There are 4 nested groupings, the coarsest first. Each group lies inside one group of the grouping before and may be the whole of it. The rows also spread widely along 10 directions, which tell nothing about the answers.
In the rows, 128 means zero.
Known rows, each followed by its group in each grouping:
[158 108 149 135 124 136 137 163 124 121 143 135  95 141 143 166 132 127
 144  78 138]
Z258 Z828 voz Z537
[124  85  52 199 134 136 187 155  98 144 172 157 139 123 143  95 125 100
  93 132  97]
Z245 Z34 Duti Z515
[137 137  97 140 148 107 125 127 141 186  97 127  71 151 170 138 126  82
  79 141 118]
Z78 Z443 butom Z916
[203  84 179 141 133 158  91 146  87 144 112 179  93 174 173 150 141 116
  96 112 113]
Z245 Z853 ras Z154
[113 173  48 112 144 112 144  85 162 146 128  83 101 115 102 103 126 107
 141 184 169]
Z245 Z34 Velu Z943
[125 100  60 149 176 140 180 162  84 147 105 133 107 134 156 127 167 100
 116  73 146]
Z78 Z443 Kupuf Z406
[ 79 174 198 106 106  97  96 105 148 144 111  98 102 186 158 159 128 111
 119 118 128]
Z258 Z876 zanut Z859
[110 110 176 155 119 154 121  87  64 146  93 173 127 151 143 101 132 116
  61 180 106]
Z245 Z913 Mub Z937
[226 117 104 151 157 127  92 119 107 171 124 135 122 160 155 144 102 107
 143 130 132]
Z78 Z443 Kupuf Z724
[ 69 137 126 148 137 143 129  92  87 125  84 151 115 122 108 159 152 137
 108  89 119]
Z258 Z408 Lada Z951
[ 88 119 101 137 116 111 187 133 123 107 206  96 157 124 108  79 110 142
 138 171 124]
Z245 Z853 ras Z731
[131  88 117 183 133 156 138 118  53 132 117 175 133 140 122 122 128 131
 107 128  98]
Z245 Z853 dus Z442
[ 83 127 109 183  83  84 171 154 147 138 175 114  92 145 132 134  89 110
 124 121  97]
Z258 Z876 gub Z970
[106 104 163 135 114 143 130 157  81 105  87 149  93 186 131 123 155 118
 126  90 148]
Z78 Z986 neta Z504
[ 91 127 112 144 124  96 182 136 120 163 160  85 112 169 145  88 129  91
 109 202 172]
Z258 Z828 Lepa Z804
[134 155  90 113 150 127 114 105 139 128 112 115 123 126 126 141 138 122
 133 100 139]
Z78 Z472 nat Z798
[147 106  51 153 137 152 146 131 116 109 108 168  84 111  97 105 146 109
 116 131 146]
Z78 Z472 nat Z692
[122 117 142 127 106 139 111 146 129 100 121 161 117 178 129  88 141 105
 102 146 136]
Z78 Z986 neta Z673
[116 158 107 125 147  97 130 113 142 168 132  94 119 127 161 168 116 119
 113  82 107]
Z78 Z472 poki Z217
[108 139 142 102 115 148 113 120 155 102  84 160  50 127 107 130 166 115
  97 127 156]
Z258 Z408 Lada Z850
[181 109  48 150 152 158 103 125 115  97 108 175 132 139 106 116 161 106
 146 100 154]
Z78 Z472 poki Z37
[171  74 105 172 120 132 176 213 112 129 149 148  48 137 142 174 133 118
 152  47 140]
Z258 Z828 Lepa Z46
[ 66 134 138 130 101 131 137 170 159  80 132 156 117 145 140 137 157 121
 108  53  87]
Z245 Z34 Velu Z703
[144 122 171  95 145 155 125 121 118  95 159 146 171 122 147 136 155 147
 132  89 139]
Z258 Z876 gub Z156
[154 149 120 102 122 115  96 139 190 131 128 112  78 151 138 153 142 103
 133 112 156]
Z258 Z408 tade Z93
[113 139  72 127 124 126 181 140 155  94 168 110  96  73  81 146 121 152
 173  98 147]
Z258 Z828 felug Z152
[160 136 110 131 118 107 111 164 170 111 179 109 136 179 144 139 130 102
 181  88 152]
Z258 Z876 zanut Z402
[ 88 138 103 112 147 129 151 112 112 140 100 107  94 144 133 118 164 112
 107 143 154]
Z245 Z853 ras Z154
[158 127 147 143 122 122 118 109 137 162 160 141 109 116 145 143  95 129
  94 151 104]
Z258 Z408 Lada Z850
[ 72 123 144 165 136 137 129  74  24 126  91 128 161 165 103 134 131 152
 139 125 115]
Z245 Z853 ras Z731
[117 122 149 150 105 135  98 121 116 105 106 154 108 168 108 142 138 122
 131 112 131]
Z258 Z408 tade Z93
[ 86 142  91 159 142 112 121  88  72 127 108 102 183 190 109 110 139 113
 158 125 150]
Z78 Z472 poki Z217
[160 164  88  62 189 143 124  88 130 137 110  87 121  86 121 160 143 151
 163  86 178]
Z78 Z986 neta Z673
[121 147 138  81 168 137 144 112 141 163 123 108 117 119 177 135 168 106
  78 145 161]
Z258 Z828 voz Z537
[130 140 152 166 103 116 107  96 117 133 152 128 143 141 116 150  75 145
 140 122  78]
Z245 Z34 Duti Z515
[120  84 141 157 132 125 221 151  82 146 198 125 117  81 154 145 102 153
 114  96 106]
Z258 Z876 gub Z156
[179 128  84 115 150 123 145 124 150 142 157 114  95  92 131 138 114 128
 134 117 142]
Z78 Z472 poki Z217
[ 92 165 146  92 137 110 108 140 158 113 150  88 189 196 163 133 172 108
 145  96 161]
Z258 Z828 Lepa Z804
[123 102 106 167 143 126 161 121  80 162 109 145  97 141 137 108 119 104
  89 162 121]
Z78 Z443 butom Z916
[111 127  56 182 109 113 148 158 150 122 152 139 108 135 121 137 114 111
 134  88  91]
Z245 Z34 Velu Z943

New rows, each followed by its group in each grouping:
[140 139 130 106 131 139 122 128 143 104 130 119 114 141 121 130 145 124
 149 103 151]
Z245 Z34 Duti Z515
[164 144 123 111 135 148  72  91 142 103 102 167 128 129 116 133 139 125
 121 119 128]
Z78 Z472 poki Z37
[137 135 112  78 168 171 136 112 131 138  71 148  66  93 151 129 191 107
  76 120 166]
Z245 Z913 Mub Z937
[ 93 110 102 196 117 123 146 147  72 143  96 133 106 174 137 154 133 108
 133  68 107]
Z245 Z913 Mub Z937
[141 153 145 115 137 158  90  57 112 120 107 153 148  96 111 144 119 155
 119 133 105]
Z245 Z913 Mub Z937
[134 130 110  96 155 147 163 109 116 107 153 106 145 108 112  98 146 141
 149 146 172]
Z245 Z34 Velu Z943
[150  97  81 175 143 132 127 144  69 126 137 125 165 204 133 112 149 106
 166 115 150]
Z245 Z853 ras Z154
[138 110 146 140 127 157 123 102  77 118  91 156 101 160 110 102 143 118
 121 166 157]
Z245 Z34 Velu Z943
[ 76 129 134 148 133 143 155  90  81 143  81 145  87 113 112 144 137 129
  90 146 130]
Z258 Z828 voz Z537
[106 150  75 106 163 131 150 114 125 143 104 108 100  99 128 149 142 131
 124  85 143]
Z78 Z986 neta Z673
[122 166 121 115 141 124  95  86 120 142  90  99 129 163 131 142 142 115
 145 119 152]
Z245 Z913 Mub Z937
[ 95 119 148 129 137 150 152 104 107 124 143 161 136  83 131 136 137 148
  77 118 100]
Z258 Z408 Lada Z951
[149 134 177 127 111 121  98 118 145 140 146 143 115 166 159 129 116 105
 106 155 123]
Z258 Z876 zanut Z402
[ 97 107 162 187 101 117 172 137  75 131 160 134 117 118 118 174  84 163
 140  85  81]
Z258 Z828 felug Z152
[ 96 116 115 145 117 118 186 155 134 119 181 125 112 110 136 129 121 125
 125 103 118]
Z258 Z876 zanut Z402
[122 126 185 116 132 123 132  89  71 134 112 105 125 163 128 114 124 135
 131 155 160]
Z78 Z472 poki Z37
[ 99 142 187 128 111 136  95  92 116 122  97 168 125 137 141 138 121 135
  65 122  76]
Z78 Z472 nat Z798
[184 107  77 161 141 150 113 134 116 122 145 169 148 145 121 124 140 110
 142 132 146]
Z258 Z828 Lepa Z46
[167 112 146 171 117 143  86  79  76 131 117 169 139 180 108 104 111 110
 136 196 146]
Z258 Z876 zanut Z402
[ 87 164  91 119 125 142  98 101 149  78  94 146 136 147  89 116 163 119
 144 113 139]
Z245 Z34 Velu Z703
[122 120 162 169  92 111 110 105 120 146 151 142 129 169 130 109  93 113
  94 196 106]
Z258 Z408 tade Z93
[152 115 147 131 100 128  96 138 168 139 128 164  82 183 153  83 144  70
  61 211 146]
Z258 Z408 tade Z93
[133 160 141 128 131 105 118  56 108 138 149  92 150 104 100 157  69 171
 164 127 110]
Z78 Z472 poki Z37
[192 105  80 124 182 187 135  94  92 123 133 174 157  80 123 108 153 135
 114 143 144]
Z245 Z34 Velu Z943
[129 105 135 167 112 127 141 131 101  96 172 155 169 137 106 110  91 146
 140 127  86]
Z78 Z443 butom Z916
[115 101 142 146 119 110 173 158 124 138 206 109 161 148 162 106 119 119
 108 140 121]
Z258 Z408 tade Z93
[ 63 167 147  87 143 103 175 101 146 126 187  76 182  89 142 115 103 160
 112 127  99]
Z78 Z443 Kupuf Z406
[108 109 141 172 126 142 139  93  53 129  84 166  92 106 106 167 109 154
 113  83  90]
Z78 Z472 poki Z37
[ 92 143 123 116 141 148 113 128 117 104  96 137 155 157 146 138 182 115
 123  62 129]
Z245 Z913 Mub Z937
[ 28 142 112 174  93 119 163  60  85 116 119 136 110 101  60 112  86 161
 105 185  78]
Z245 Z853 ras Z154
[130 148  81 113 164 162 130  64 121 129 106 152 124  68 103 120 141 137
 105 155 131]
Z245 Z34 Velu Z703
[101 160  74 122 124 120 120  93 149  98 105 121 104 127  78 116 135 121
 146 133 152]
Z78 Z472 poki Z217
[ 70 117 245 119  32 122 118 169 161  42 130 180  69 188 102  75 114 123
  91 162  97]
Z78 Z443 Kupuf Z724
[102 184 157 103 112  99  87 115 167 112 131  89 136 168 121 182 124 139
 178  74 136]
Z258 Z828 Lepa Z46
[106 121 139 169  91  89 146 132 121 119 202 112 176 163 129  98  76 131
 135 146  90]
Z78 Z472 poki Z37
[111 119 195 165  96 131 115  82  84 123 137 156 135 120 103 157  81 167
 114 134  78]
Z258 Z408 tade Z93
[142 114 113 137 108 156 128 144 140  64 141 167 114 123  81 124 141 135
 156 115 146]
Z258 Z828 voz Z537
[115 157 139 112 126 139  78  79 142 118 122 151 157 146 131 119 136 127
  93 160 100]
Z245 Z853 ras Z154
[ 91 137 136  75 143 138 163 128 151 125 119 116  77 117 139 104 182 110
  84 147 183]
Z258 Z408 Lada Z850
[ 95 173 118 107 108 121 108  80 191 110 147 135 118  96  96 119 115 135
 101 167 116]
Z258 Z408 Lada Z850
[131 108  51 130 139 149 181 191 170  96 157 149  80  84 133 137 163 112
 121  46 122]
Z245 Z34 Duti Z515
[136 147  66 121 176 145 115  89 101 153  83 127 127 122 128 136 149 116
 123 116 152]
Z78 Z986 neta Z504
[156 100 117 168 127 134 136 121 108 157 134 176  96 109 147 132 103 117
  68 136  82]
Z78 Z472 poki Z217
[112 133 122 126 152 116 145  97  90 145 131  96 154 149 137 115 133 123
 128 136 151]
Z78 Z472 poki Z217
[ 78 134 151 125 154 136 133  88  66 126 112 106 181 151 128 145 158 142
 137  97 147]
Z258 Z408 tade Z93
[164 150 141 113 132 118  92  99 135 138 126 105 113 174 128 136 126 109
 166 149 178]
Z258 Z876 zanut Z402
[122 102 118 114 137 140 154 170 133 110 164 140 135 151 162  92 171 107
  95 127 133]
Z245 Z853 ras Z731
[154 124 129  76 152 163 122 162 156  74 156 148 162 131 142 126 192 127
 142  76 171]
Z258 Z828 Lepa Z46
[107 124 191 124 107 142 145  82 105 101 168 153 155 100 110 106 104 160
 104 174 110]
Z258 Z876 gub Z970
[ 80 175  89 120 115  78 134 131 168 131 158  61 141 169 124 118 108 113
 161 122 139]
Z78 Z986 neta Z504
[ 83 120  67 168 122 122 173 134 109 124 140 126 130 162 108  75 150  91
 121 186 166]
Z258 Z828 felug Z152
[142 105 128 129 117 133 159 148 164 129 214 160 146 125 169  62 127  94
  61 203 117]
Z258 Z876 zanut Z859
[182  69 125 168 132 161 170 117  60 132 135 182  89 101 104  84  94 136
 102 195 127]
Z78 Z443 Kupuf Z406
[127 128 131 156 103  99 115 149 139 145 147 119 101 184 151 138 111 107
 123 124  99]
Z245 Z853 ras Z731
[127 121 132 164  73  80 166 159 148 117 198  89  89 141 105 130  54 142
 168 123 106]
Z78 Z472 nat Z692
[111 146 120 155 125 107 115 129 124 148 118 113 119 169 148 164 120 114
 140  80 104]
Z245 Z34 Velu Z703
[127 133 107 121 142 158 116  95 110 109  95 151 125 141 109 101 160 116
 121 152 157]
Z245 Z34 Velu Z943
[ 98 117 106 172 126 125 136 104  61 102 122 129 171 167  95 109 128 132
 161 114 135]
Z78 Z472 poki Z37
[ 65 127 153 120 114 142 136 167 140  74 135 150 152 163 142 129 181 117
 112  70 124]
Z258 Z828 voz Z537
[106 153 129 115 119 128 103 113 136  94 136 128 162 147 111 118 123 139
 145 112 123]
Z78 Z986 neta Z504
[ 79 197  80 106 132 103 122  91 198 116 156  99 140  86 114 169 116 138
 149  83 106]
Z258 Z876 zanut Z402
[126 168 200  82 100  96 100 143 197 108 170 104 126 142 155 156  92 146
 132  82  85]
Z78 Z443 Kupuf Z406
[ 75 132 139 165 140  93 169  90  32 194  72  67  83 176 136 145 110 118
 125 136 152]
Z78 Z472 nat Z798
[124  97 173 139 151 132 169 151  55 168 133 120 121 129 183 175 115 149
 105  48  97]
Z78 Z986 neta Z673
[121 158 116  63 173 125 140 149 152 125 102  84 101 139 160 156 177 117
 147  45 172]
Z78 Z443 Kupuf Z406
[ 98 133 130 107 116 121 169 159 148 111 129 110  57 131 117 138 151 121
 139 110 172]
Z258 Z828 Lepa Z46
[145 124 212 136 123 128  93 121  92 163  97 137 102 189 179 159 125 115
 102 111 109]
Z245 Z34 Velu Z703
[ 84 130 112 119 145 149 138 109  97 118  81 136 122 173 127  78 187  93
  99 166 176]
Z245 Z34 Velu Z943
[145 147 187  93 116 138  88 107 148  93 141 137 132 149 124 137 133 135
 148 123 146]
Z258 Z876 zanut Z402
[ 99 170 111  83 145  98 162  92 145 139 134  55  93 101 113 141 118 142
 151 122 163]
Z78 Z472 poki Z217
[186 105 160 164 122 134  86 144 101 127 144 158 143 189 156 162 122 114
 157  80 121]
Z258 Z876 zanut Z402
[173  96 171 146 125 136 143 113  74 136 174 129 153 161 126  94 106 133
 138 205 165]
Z258 Z828 Lepa Z804
[138 150 127 100 135 118 108 134 159 129 106 117  92 162 144 129 139 102
 126 119 148]
Z78 Z443 Kupuf Z724
[139 112  59 164 174 148 147  97  65 149 118 140 152 134 127 120 154 106
 139 133 165]
Z258 Z876 zanut Z402
[ 79 118 143 142 124  98 208 153 104 166 165  82  74 101 160 175  98 153
 110  77  84]
Z245 Z853 ras Z154
[124 132 109 169  84 115  97 130 164  97 171 164 160 179 120  89 116  95
 120 165 109]
Z258 Z876 gub Z970
[ 15 145  73 142 114 107 189 158 148  99 147 103 134 147 124  99 159 106
 119  98 121]
Z245 Z34 Velu Z943
[104 143 176 134 133 107 127  98  94 187 119  96 114 154 169 159 105 131
  97 129  95]
Z245 Z853 dus Z442
[191  94 141 171 118 153  94 140  83 100 129 175 134 171 107 155 126 135
 177  92 141]
Z258 Z828 Lepa Z46
[107 145  80 113 149 114 196 113 134 156 164  69 111  83 131 118 118 131
 130 142 148]
Z245 Z913 Mub Z937
[144 146 159 137 142 110 122  75  97 183 134 101 120 135 151 167  92 132
 134 141 128]
Z258 Z876 zanut Z402
[ 90 179 121 134 122 127  56  54 119 111  60 142 149 175  96 128 134 119
 122 139 122]
Z78 Z472 nat Z798
[ 85 103 169 124 130 112 182 147  87 122 185  98 188 174 170  73 141 119
 105 140 139]
Z78 Z472 poki Z37
[130 106 145 187 145 131 119 116  61 204  71 160  70 150 175 199 130 109
  73  77  93]
Z258 Z408 Lada Z951
[135 109 130 132 139 154 133 144  91  87 125 147 146 154 114 140 166 135
 166  77 165]
Z258 Z828 Lepa Z46
[142 142 143 137 156 119 146  67  71 178 137  81 136 107 130 168  83 164
 155 126 122]
Z245 Z34 Velu Z943
[146  99 117 182 118 158  97  91  73 121  76 190  96 154  87 122 135 115
 115 162 141]
Z258 Z408 tade Z93
[125 127 161 140 125 130 109  98  80 135 130 134 164 165 131 115 104 137
 121 148 117]
Z78 Z986 neta Z673
[186 117 148 112 130 165 102 111 122  91 132 155 127 135 106 113 138 135
 149 137 154]
Z245 Z34 Duti Z515
[ 91 127 174 150  93 137 116 110  93  95 116 147 142 163 108 119 122 139
 131 123 107]
Z245 Z913 Mub Z937
[147  99  87 172 132 143 137 139  83 126  92 158  76 140 113 145 133 116
 131  87 131]
Z78 Z472 nat Z692
[128 135 119 128 159 153 130  95  85 150  54 140  58 107 126 183 149 134
 121  77 134]
Z245 Z34 Velu Z943
[124 101 137 137 143 152 147 116  62 128 105 143 126 171 121  92 167 108
 120 178 192]
Z258 Z828 Lepa Z46
[126 112 112 149 158 140 144  92  82 168 111 156 125 113 156 119 132 113
  58 149 108]
Z78 Z472 poki Z217
[144 123 142 152  95 146  95 113 142  74 168 181 150 113  85 136 103 157
 140 114  90]
Z258 Z408 Lada Z951
[120 173  61  73 160 157 105  48 158 110  86 136  97  83  76  95 163 126
 110 205 172]
Z245 Z853 ras Z731
[ 60 158 124 142 103 107 118  86 124 104 113 126 139 154  97 108 120 125
 121 145 115]
Z78 Z472 poki Z37
[107 120 112 146 120 141 130 135 118  80 150 148 160 146 101 117 150 132
 149  97 139]
Z258 Z408 Lada Z850
[162 120  88 112 142 151 133 113 133  86 134 151 122 115  81  82 136 127
 148 169 166]
Z78 Z443 butom Z916
[143 133  66 108 142 146 141 127 168 113 165 153 139  88 123  80 134 118
  94 164 131]
Z78 Z986 neta Z504
[ 16 163 139 150 129  98 148  93  82 168  67  90 104 185 136 150 149 104
 104 134 145]
Z258 Z828 Lepa Z804
[158 145  98 114 147 148 110  96 137 139 105 137 105 110 128 133 140 118
 119 135 140]
Z245 Z913 Mub Z937
[135  95  54 194  99 105 182 187 131 128 166 120  68 160 113 104 107  94
 159 132 139]
Z245 Z34 Velu Z703
[152 138  92 128 148 140 109 111 134 128 119 144 126 135 135 141 154 107
 132 107 151]
Z258 Z876 gub Z970
[106 124 125 149 141 115 161 114  79 139 142 105 155 145 129 114 107 135
 138 129 123]
Z78 Z443 Kupuf Z406
[120 152 131 123 145 133 102  96 118 135 115 126 154 152 143 138 140 123
 126 114 122]
Z245 Z34 Velu Z703
[ 86 136  90 145 126 131 117 137 143 129 108 152 114 155 145 122 157  96
  84 112 100]
Z245 Z853 dus Z442
[106 135 132 101 130 124 134 151 167 129 153 128 141 177 172  82 176  78
  76 177 163]
Z258 Z828 Lepa Z804
[141 108  71 183 125 125 157 110 101 152 156 139 126 139 115  75 102 102
 114 212 129]
Z245 Z34 Velu Z703
[111 141  96 145 109 120  96 107 141 113 134 141 142 179 112  83 132 101
 115 190 124]
Z245 Z853 ras Z731
[ 94 102 109 164 128 136 172 138  82 120 126 146 112 136 126 132 146 121
 125  97 137]
Z258 Z876 gub Z156
[115 123 144 105 128 145 107 150 130 104  92 149  91 177 146 128 185 104
 107 100 142]
Z245 Z853 ras Z731
[129 122 147 172 107  99 144 139 133 172 176 133 111 129 176 165  83 119
  92 107  68]
Z258 Z876 gub Z970
[ 80 121 112 163 104 127 149 129 106  98 144 135 131 140  94 116 117 141
 140 118 101]
Z245 Z853 dus Z442
[104 125  99 160 128 151 123 106  98  96 118 168 155 138  94 123 148 128
 131 131 132]
Z258 Z828 Lepa Z804
[163 143 108 131 100 138 102 123 176 100 122 160  58 114  85 142 118 124
 142 146 141]
Z258 Z828 felug Z152
[ 93 138 155 113 132 121 153 116 122 154 126 113 105 147 152 118 145 109
  86 172 155]
Z258 Z828 Lepa Z804
[108 149  93 133 130 130 146  97 148 120 149 139 110  69 105 150 110 142
 127 115 108]
Z258 Z876 zanut Z402
[ 96 132 102 164 135 128 170  56  58 149 119 113  96  69  73 163  79 181
 144 139  99]
Z245 Z853 ras Z154
[ 69 158 116 158 132 130  86  60  82 113  72 150 173 157 105 144 137 132
 121  97  98]
Z78 Z472 poki Z37
[148 146 145  89 134 144  98 107 147 126  98 133  77 134 127 136 146 125
 118 136 146]
Z245 Z853 dus Z442
[140 129 172 140  97 114 120 101 116 123 156 121 125 164 114 112  95 127
 146 180 146]
Z258 Z876 gub Z970
[ 84 160 145 106 139  87 167 111 121 188  94  60  49 143 154 145 111 114
 110 138 147]
Z78 Z443 Kupuf Z406
[ 76 132 114 108 126 124 175 123 127 125  76 121  22 116 112 115 156 109
  95 137 167]
Z78 Z472 poki Z37
[114 130  65 174 109 107 138 131 138 124 148 120 108 154  94 115 118 107
 153 140 147]
Z258 Z408 Lada Z850
[164 146 133  96 144 124  99 140 178 138 154 127 127 152 180 144 150  96
 118 104 141]
Z258 Z876 zanut Z402
[158 114 104 147 145 139 148 125 116 157 171 140 154 102 165 126 115 124
  95 127  94]
Z245 Z913 Mub Z937
[131 122 125 155 141 156 121  84  91 170  59 175  55 110 136 150 132 111
  61 141 107]
Z245 Z34 Duti Z515
[132 144 206  95 134 102 108 145 150 149 147 107 138 166 197 166 118 126
 105  75  90]
Z78 Z443 butom Z916
[184  74  74 174 140 150 169 127  74 145 122 147  59 118  92 113 127 114
 140 171 183]
Z258 Z408 tade Z93
[143 133  85 128 132 138 125 132 149  97 150 136 144 135 114 110 141 120
 153 119 139]
Z245 Z34 Velu Z703
[160 110 147 154 135 145 134  90  70 152 121 145 108 124 121 128 102 139
 123 164 126]
Z245 Z34 Velu Z703
